The rows are grouped in 4 ways, from coarse to fine. Each group lies inside one group of the grouping before and may be the whole of it. The rows also spread widely along 9 directions, which tell nothing about the answers.
Some rows, each with its group in each grouping after it:
132 -59 -18 115 -46 103 -53 7 -143 -67 52 -40 69 150 165 -90 241 100 58 65 28 78 52 : timu Z174 Z162 Z683
-38 -96 -126 -23 33 67 -169 -121 -55 -115 66 4 -25 106 43 68 -10 138 159 -69 59 -163 -221 : timu Z107 Z898 Z245
159 -233 -200 -59 90 -85 -129 -63 -28 -5 -82 -39 -127 298 -27 292 -41 7 71 -11 289 -51 -9 : merat Z435 Z34 Z352
88 -134 -130 48 146 51 -154 78 -27 -146 -84 -177 92 169 -42 -32 47 -52 51 -105 68 -39 -26 : zupa Z825 Z671 Z703
76 -49 -15 -52 152 -66 -165 121 -179 -22 -84 -145 132 54 -50 76 -48 -6 -14 39 -13 -93 -185 : zupa Z825 Z340 Z122
-65 -80 -175 -180 41 -74 -237 129 90 -60 -92 -173 81 43 38 164 -220 10 225 -96 81 -296 -216 : merat Z338 Z673 Z538
132 -136 -219 -114 -157 76 7 -44 -38 -75 25 -271 -49 61 54 -137 61 125 -40 56 -248 -139 186 : zupa Z754 Z750 Z457
47 -27 -93 -143 132 -40 -223 61 -89 -67 11 -59 73 57 21 279 -63 107 96 11 54 -254 -270 : zupa Z754 Z750 Z414
-133 96 -12 -33 -58 -182 -66 52 -102 -25 -50 -198 211 -156 12 -188 -108 29 -20 64 -178 -158 -158 : zupa Z754 Z198 Z603
123 -78 46 190 154 82 -223 -159 -240 -65 86 205 54 171 4 186 195 175 22 102 16 -93 -297 : zupa Z665 Z668 Z322
54 -93 -328 -101 -45 -214 -20 -163 68 29 11 -149 20 68 -61 -70 -73 28 -41 27 74 -111 93 : timu Z107 Z72 Z316
-69 41 -210 -313 -161 25 -12 76 -23 12 5 -284 39 -74 108 -85 -93 202 58 25 -80 -311 -28 : zupa Z825 Z331 Z144
140 -340 -14 -13 142 -104 -56 1 -261 -47 -129 -44 -283 244 -192 137 -135 -28 -34 90 -15 192 -201 : timu Z107 Z513 Z142
275 -224 -380 -433 11 -35 -44 154 61 78 -78 -329 -189 145 0 333 -187 -19 50 -56 70 -234 180 : merat Z435 Z34 Z504
154 -64 -52 6 51 85 -16 66 -94 19 107 -123 104 81 38 -84 160 32 3 3 27 -3 53 : timu Z743 Z228 Z863
62 -122 -53 344 42 -19 -193 -235 -100 -138 33 80 129 219 13 -69 175 5 24 22 98 102 -101 : timu Z174 Z162 Z193
-34 -153 -138 -229 -78 48 37 78 -81 -62 35 -347 -122 -43 -239 -245 -202 -23 -26 -28 -315 -174 -55 : zupa Z665 Z241 Z465
-5 1 -96 -23 189 -286 -161 1 -111 62 -69 -34 132 43 -204 136 -190 -47 -22 50 176 -105 -244 : zupa Z665 Z128 Z392
-193 -21 85 110 -2 -86 -83 32 -136 -133 -61 -176 121 -67 -227 -399 -169 -61 -14 -15 -192 -47 -254 : zupa Z665 Z241 Z283
-14 -109 -73 -77 -24 -140 -46 -27 -166 6 -62 -74 -51 45 -55 36 -87 53 38 94 17 -24 -166 : timu Z174 Z334 Z151
96 -188 -192 -64 6 160 37 107 17 -116 -40 -186 -100 317 51 -85 164 81 99 -125 327 50 262 : zupa Z825 Z671 Z792
-43 -30 -10 4 19 -42 92 59 -85 25 89 -69 42 121 -25 -162 152 54 49 1 304 117 44 : timu Z743 Z568 Z112
93 27 -145 -288 -21 -54 51 125 -100 110 202 -247 58 -69 -53 -54 13 -11 -17 51 -61 -139 71 : timu Z174 Z334 Z369
240 -192 -200 -159 154 -155 -49 56 -96 85 -87 -178 -59 107 -105 197 -116 -41 -78 63 -5 -23 -63 : timu Z743 Z228 Z817
105 -141 -2 -85 37 88 -91 200 -136 -66 -86 -79 -89 191 133 109 31 87 172 -21 196 79 -76 : timu Z174 Z836 Z124
-4 -189 -52 -52 52 133 -88 113 -59 -140 -92 -113 -90 167 14 31 -44 88 167 -99 162 -32 -182 : timu Z743 Z228 Z817
126 -392 -60 241 10 31 -185 -275 -198 -150 -245 97 -256 329 35 159 -11 207 18 114 -66 85 -282 : timu Z743 Z228 Z863
-2 -177 -58 -173 -61 -64 -29 75 -161 -20 -240 -201 -183 59 -49 -26 -234 146 5 100 -133 -65 -158 : zupa Z665 Z241 Z283
22 -167 -141 -248 -41 -310 150 157 -100 49 -241 -365 -143 28 -185 -123 -269 -92 -124 102 -55 82 96 : zupa Z754 Z198 Z603
-164 61 106 41 -46 -42 94 9 -175 10 157 -78 133 -42 -92 -326 69 56 -12 44 55 12 -117 : timu Z743 Z228 Z817
-103 14 40 57 38 -31 35 64 -123 -62 104 -162 180 63 -158 -318 86 -58 -34 -32 114 31 18 : zupa Z825 Z340 Z122
39 -241 -220 46 112 -223 -111 -104 -68 -88 -235 -159 -74 186 -220 30 -193 -64 -72 0 0 -14 -114 : zupa Z825 Z671 Z792
177 -72 -106 -160 37 51 18 155 -80 -13 114 -259 44 19 -45 -196 79 -52 -6 -28 -110 -8 154 : timu Z107 Z72 Z316
-21 -121 104 65 -144 162 -33 63 -196 -129 -92 -104 -43 70 61 -254 69 196 57 79 -231 -18 -94 : zupa Z665 Z668 Z322
-82 -178 -95 -219 -6 146 141 36 -90 -74 183 -81 -284 213 -264 -35 0 89 81 -63 266 -65 3 : zupa Z665 Z668 Z322
20 -228 -32 295 66 -89 -271 -75 -87 -205 -307 36 33 256 88 57 -35 26 120 12 124 122 -279 : timu Z174 Z162 Z683
89 -276 -182 -65 58 -63 -87 -69 -11 -32 -22 -36 -191 303 -76 201 -31 23 93 -4 218 -26 4 : merat Z338 Z673 Z538

New rows. What belongs after each?
82 -63 90 86 -24 65 -11 -100 -293 12 145 61 -17 110 89 -92 209 179 -20 148 -78 94 -71 : timu Z107 Z513 Z142
130 48 -54 17 89 -188 -186 59 -135 93 -135 -33 221 26 94 116 -26 99 -6 122 34 -90 -120 : zupa Z665 Z128 Z392
16 -216 -269 -62 -93 107 -41 -252 -32 -133 215 -109 -168 142 -136 -75 32 57 18 -20 -95 -151 -28 : timu Z174 Z334 Z369
2 -79 -220 -125 -140 -9 62 -194 -17 26 239 -173 -56 67 -127 -120 28 18 -42 11 -50 -196 137 : merat Z435 Z34 Z352
43 -105 -15 84 -58 -57 -51 -58 -106 -14 -19 -89 41 137 6 -104 57 2 5 41 11 11 25 : merat Z435 Z34 Z352
-150 -5 -250 -257 -67 -252 -91 39 -4 -3 -156 -342 99 -122 -130 -67 -373 13 -14 44 -157 -346 -216 : zupa Z825 Z340 Z122
-31 92 72 -374 -104 5 137 139 -289 199 191 -25 -103 -26 141 83 62 330 83 185 167 -80 -79 : timu Z107 Z513 Z142
24 -68 -74 -411 32 106 78 503 -60 -34 -103 -443 -51 6 -26 -102 -129 -19 127 -136 29 -97 80 : zupa Z825 Z671 Z792
51 -156 -217 10 29 -19 -132 -88 42 -83 -73 -31 -37 235 93 68 10 103 143 -77 269 -15 -13 : timu Z107 Z898 Z245
7 89 -54 83 21 -64 -216 107 -2 -48 -22 -152 375 -86 159 -181 1 15 96 -43 -66 -121 -135 : timu Z107 Z513 Z142
-6 -101 -256 -163 -67 -22 52 -120 -44 -11 36 -163 -109 135 -51 -11 0 138 -19 39 77 -154 78 : zupa Z825 Z671 Z703
-126 -131 -254 -157 -106 266 -92 -204 66 -203 248 -8 -178 180 59 -7 80 268 239 -123 216 -291 -89 : timu Z107 Z72 Z316
68 -54 -220 -115 21 -48 -47 -1 -33 -3 -31 -176 48 89 9 36 21 85 0 20 65 -154 33 : zupa Z825 Z671 Z703
-271 -69 -98 -275 -27 -80 -126 53 -48 -155 -47 -145 -121 -12 -113 121 -334 156 174 -27 59 -339 -427 : zupa Z754 Z750 Z414
-25 -240 -11 -166 43 23 92 32 -204 -38 95 -76 -286 204 -198 -12 -64 43 57 9 186 112 -100 : timu Z107 Z513 Z142
218 -181 -37 -220 -12 -201 116 210 -247 108 -274 -275 -168 70 -3 41 -101 26 -139 207 -155 151 122 : zupa Z754 Z198 Z603
165 -105 -91 84 18 -59 -69 -192 -120 47 116 21 33 201 -19 79 162 25 -51 82 82 -22 65 : merat Z435 Z34 Z352
18 -221 -82 42 31 -29 -114 13 -79 -106 -183 -115 -52 129 -40 -21 -106 44 46 -19 11 7 -191 : timu Z743 Z228 Z817
129 18 24 58 102 -123 -186 26 -202 82 -43 42 200 36 192 118 79 136 32 126 35 -1 -188 : timu Z107 Z513 Z142
-125 -90 -159 -171 -121 100 -12 45 -21 -138 -64 -223 -78 77 36 -114 -69 170 121 -55 33 -204 -65 : zupa Z825 Z671 Z703
71 -35 60 -348 90 -25 58 405 -185 22 -10 -264 -39 17 -70 52 -82 -8 44 24 58 -23 -37 : zupa Z754 Z750 Z414
-129 -90 -128 -36 28 21 -111 -224 -85 -100 132 0 -101 82 -195 12 -91 138 41 -8 55 -245 -274 : zupa Z665 Z241 Z283
76 -34 -248 -129 34 -209 -66 10 29 67 -75 -246 86 -9 -107 -54 -169 -15 -68 21 -9 -168 22 : zupa Z665 Z241 Z283
-262 -138 -302 -22 -143 44 -49 -117 207 -211 21 -176 -26 112 -55 -230 -88 93 199 -206 230 -189 -78 : timu Z743 Z568 Z112
146 -90 -157 -8 -18 -99 -54 -136 -146 43 52 -61 -19 124 17 82 70 60 -48 139 -11 0 -3 : timu Z174 Z162 Z193
-7 -150 19 -161 52 240 -90 136 -131 -161 77 -57 -151 154 39 40 41 136 224 -92 142 -71 -175 : timu Z107 Z72 Z316
165 -204 -42 193 240 112 -165 -215 -173 -145 226 94 -26 258 -171 42 182 -80 8 -77 24 72 -110 : timu Z107 Z898 Z245
-74 79 162 202 63 -99 -48 109 -211 -54 -86 -111 312 -9 -14 -332 96 -26 -36 46 -57 84 -103 : zupa Z825 Z671 Z703
47 -92 -33 -90 -168 -150 169 105 -168 60 -87 -250 -57 68 -22 -264 -18 -4 -70 146 -45 193 172 : timu Z174 Z162 Z193
-40 7 -172 62 -106 -2 -28 -114 42 -25 25 -73 106 121 79 -218 116 174 40 -12 225 -81 139 : zupa Z665 Z241 Z283
-189 37 30 -19 -29 -117 44 25 -129 3 20 -94 83 -33 -79 -203 -81 83 26 30 109 -33 -199 : timu Z743 Z228 Z817
171 -357 -108 150 -114 331 -50 -189 -132 -259 81 -51 -267 321 53 -115 243 116 62 5 -155 100 68 : timu Z174 Z162 Z683
140 51 -139 -286 240 -375 -28 277 -81 234 -104 -214 187 -79 -119 224 -219 -114 -56 61 199 -76 -122 : timu Z743 Z228 Z817
-21 -64 -117 94 160 15 -296 -165 -110 -141 14 55 74 124 -22 199 21 127 76 -30 24 -256 -363 : zupa Z825 Z671 Z792
-95 110 -299 -382 -152 -287 84 94 97 137 -29 -284 85 -63 55 1 -180 170 26 65 227 -269 120 : zupa Z754 Z750 Z414
-32 -230 -23 23 22 116 -110 55 -45 -194 -184 11 -146 321 138 -8 40 170 241 -89 374 101 -92 : timu Z107 Z72 Z316
214 -186 -158 -100 -56 33 -119 -100 -151 -18 -98 -48 -143 127 190 129 43 248 33 135 -160 -83 -45 : timu Z107 Z72 Z316
205 -234 -110 -19 -21 231 -35 -102 -160 -67 73 -30 -180 218 106 102 188 213 26 52 -57 -30 -15 : timu Z743 Z228 Z817
287 78 -268 -83 -76 52 -156 -157 -20 87 167 -43 221 -12 358 52 275 267 -10 136 -158 -265 153 : timu Z107 Z72 Z316
-26 -43 -85 -83 118 44 -172 61 -47 -120 65 -202 85 -41 -192 -84 -144 -49 37 -87 -149 -245 -239 : zupa Z665 Z241 Z283
96 -157 -118 -106 60 -31 -152 78 -92 -15 -116 -96 -57 124 81 139 -93 90 101 16 76 -29 -153 : timu Z107 Z513 Z142
-226 5 55 -125 126 197 -150 158 -50 -277 288 -155 95 -26 -244 -127 -62 -69 187 -222 23 -285 -351 : zupa Z754 Z750 Z414
299 -99 -212 68 157 2 -173 -113 -57 27 75 -20 132 130 63 185 173 53 -53 33 1 -86 -15 : timu Z743 Z228 Z817
32 -118 -267 -191 33 -186 -15 -17 -2 64 -71 -165 -54 66 -93 132 -190 49 7 21 169 -132 -99 : timu Z743 Z228 Z817
130 -173 -70 -34 146 137 -133 37 -155 -115 -31 -40 -71 221 17 195 88 89 73 -15 92 -58 -124 : zupa Z825 Z671 Z703
-94 -101 -87 -293 67 113 41 211 -95 -93 77 -255 -121 76 -196 -25 -87 0 104 -115 147 -140 -88 : zupa Z825 Z671 Z703
-20 -178 11 -143 -233 2 194 48 -179 33 -22 -192 -240 146 -12 -196 -7 111 -3 78 20 65 178 : merat Z435 Z34 Z504
-57 41 -226 149 -5 -196 -43 -202 34 -24 9 -117 257 60 -49 -216 63 19 -80 10 117 -99 71 : zupa Z825 Z671 Z703
9 -80 -52 -291 26 188 -24 377 -58 -94 -76 -300 -7 110 60 -35 -23 69 173 -117 178 -93 16 : zupa Z825 Z340 Z122
92 72 -184 -105 -87 -203 -47 302 110 90 -328 -399 310 -76 214 -291 -100 30 14 -4 32 -52 257 : zupa Z665 Z241 Z283
34 136 -93 -117 -51 -6 -126 -141 -192 44 305 -60 166 -181 36 49 57 132 -9 166 -344 -352 -261 : timu Z174 Z162 Z683
28 -128 -119 -122 -136 68 -36 31 -65 -49 -135 -188 -105 74 82 -121 -57 211 49 49 -96 -119 8 : zupa Z665 Z241 Z283
120 -175 -99 -98 32 -22 -37 62 -117 -79 -73 -213 -78 82 -54 2 -49 -15 -49 36 -144 -27 1 : zupa Z754 Z198 Z603
302 -94 -182 -457 154 -83 44 140 -178 153 135 -178 -157 99 -107 396 -18 46 -86 131 64 -135 66 : zupa Z754 Z750 Z414
23 70 -45 -244 29 0 128 110 -149 107 311 -229 75 -131 -181 -154 12 -28 -74 36 -118 -141 -25 : timu Z743 Z228 Z817
-50 -32 181 -102 176 61 -54 233 -247 -39 14 -6 -41 109 -102 35 -24 66 121 -16 271 27 -252 : zupa Z665 Z241 Z283
145 -129 -55 36 -12 154 -100 -2 -127 -66 -28 -67 1 120 162 13 129 178 55 27 -78 -50 -87 : timu Z743 Z228 Z817
126 -172 -167 51 16 -136 -42 -130 -68 -6 -81 -96 -30 167 -22 -64 -5 10 -42 39 -20 88 59 : timu Z107 Z898 Z245
179 -242 -185 -46 38 35 -121 -92 -21 -35 66 -61 -111 253 -19 172 65 28 66 4 31 -95 50 : merat Z338 Z673 Z538
187 -126 105 -46 76 -29 52 16 -354 90 7 -6 -148 150 -86 41 87 118 -111 207 -36 134 -26 : zupa Z665 Z241 Z283
93 29 6 93 123 41 -163 -134 -257 -28 146 27 173 16 7 58 181 111 -63 111 -178 -165 -225 : zupa Z825 Z671 Z703
219 -136 -229 -75 -226 29 -32 -194 -143 22 16 -135 -113 77 179 12 104 222 -60 218 -314 -75 99 : timu Z174 Z162 Z193
61 -87 -84 -116 131 -288 -90 93 -111 37 -212 -72 -8 142 -44 253 -163 48 2 95 238 -13 -143 : zupa Z754 Z750 Z414
111 -182 -208 -74 62 -21 -177 -28 -51 -83 -34 -109 -71 154 -25 205 -76 -2 85 -9 64 -95 -163 : timu Z174 Z162 Z193
-16 -60 -149 -259 25 99 -94 -22 -99 -35 197 -42 -84 34 -10 217 4 130 155 -6 108 -266 -208 : timu Z174 Z334 Z151
-94 120 121 21 -39 26 82 100 -134 28 287 -109 201 7 -73 -303 172 -51 19 -49 135 -16 94 : merat Z435 Z34 Z504
-85 73 99 -205 -39 -157 97 -72 -312 197 237 38 -62 -1 -124 95 -1 132 -35 203 91 -119 -153 : merat Z435 Z34 Z352
228 -137 -201 -140 53 163 -69 -3 -56 15 93 -87 -61 187 52 142 132 139 36 -1 108 -121 93 : zupa Z665 Z241 Z465
86 -126 -152 -41 100 -49 -95 38 -30 -33 -42 -141 28 90 -42 66 -67 3 18 -31 70 -76 -121 : timu Z743 Z228 Z817
183 -116 -79 116 257 -38 -90 -64 -128 -67 159 -45 87 169 -207 51 148 -165 -117 -24 74 53 15 : zupa Z754 Z198 Z603
-277 120 -53 -57 103 -24 -100 81 43 -51 171 -39 220 -15 -73 -31 -68 43 216 -161 447 -229 -306 : timu Z743 Z228 Z863
131 -67 -252 -156 -39 -179 -117 52 36 25 -251 -140 35 142 220 218 -59 206 51 82 218 -136 47 : zupa Z754 Z750 Z414
192 -86 15 -79 -2 62 35 117 -224 44 26 -154 -13 44 -64 -94 82 57 -76 120 -226 -5 50 : zupa Z665 Z668 Z322
12 -59 -165 -292 -129 -63 205 -78 -152 152 165 -95 -220 79 -142 1 10 214 -74 174 76 -138 105 : zupa Z665 Z668 Z322
-77 -71 65 32 -62 -84 22 -111 -278 23 31 5 -65 16 -51 -75 26 177 -27 165 -107 16 -247 : timu Z743 Z568 Z112
130 -144 -172 -145 -111 -10 -65 105 -64 -28 -157 -217 -78 101 153 47 -52 102 93 65 -13 -25 19 : timu Z174 Z162 Z193
-109 -129 -54 -65 -86 -33 19 71 -71 -123 -158 -157 -88 124 32 -111 -66 101 79 -10 141 8 -33 : zupa Z754 Z198 Z603
328 -266 -186 -173 150 184 -131 91 -98 -58 74 -157 -147 196 1 180 52 -3 54 -51 -69 -27 16 : timu Z107 Z513 Z142
90 -227 -52 45 -50 -50 15 62 -177 -81 -266 -245 -93 159 -36 -217 -27 24 -63 58 -199 129 70 : zupa Z825 Z671 Z792
236 -24 -235 51 88 -91 -119 -243 -58 -8 242 -86 183 59 -122 28 149 -27 -180 82 -211 -178 72 : zupa Z754 Z750 Z414
-18 -120 -322 -342 -115 -46 -148 157 65 -39 -228 -366 -58 -63 2 39 -386 112 121 -26 -208 -370 -130 : zupa Z665 Z128 Z392
110 -255 -298 -97 45 -79 -118 -129 -16 -73 -49 -137 -140 159 -128 145 -104 -27 27 3 4 -85 -73 : timu Z174 Z334 Z151
75 -255 -213 -311 91 95 70 -185 -171 3 299 -66 -387 155 -323 262 -83 88 -36 34 12 -193 -178 : timu Z743 Z228 Z817
-109 17 -108 -100 -177 -161 -24 -24 -104 5 -157 -235 84 -68 73 -191 -134 163 -37 117 -166 -158 -105 : zupa Z825 Z331 Z144
1 -103 -336 -310 -34 -69 -236 -87 0 -81 -104 -204 -86 -76 59 318 -307 169 67 46 -270 -495 -324 : zupa Z754 Z198 Z603
-153 81 -270 -307 -73 -56 -156 149 140 -7 -72 -284 153 -129 71 -12 -266 130 177 -98 79 -446 -165 : zupa Z665 Z241 Z465
-185 77 -13 25 238 -212 -204 -112 -123 -78 153 29 189 -62 -250 121 -126 -68 7 -20 109 -238 -448 : zupa Z754 Z198 Z603
133 -99 -118 138 -26 -173 101 -317 -197 102 179 -38 19 72 -187 -188 132 14 -260 195 -177 69 74 : timu Z743 Z228 Z817
-66 -52 -128 -75 65 27 -132 51 -30 -108 -3 -178 100 84 -85 -39 -58 8 60 -71 113 -174 -137 : zupa Z825 Z340 Z122
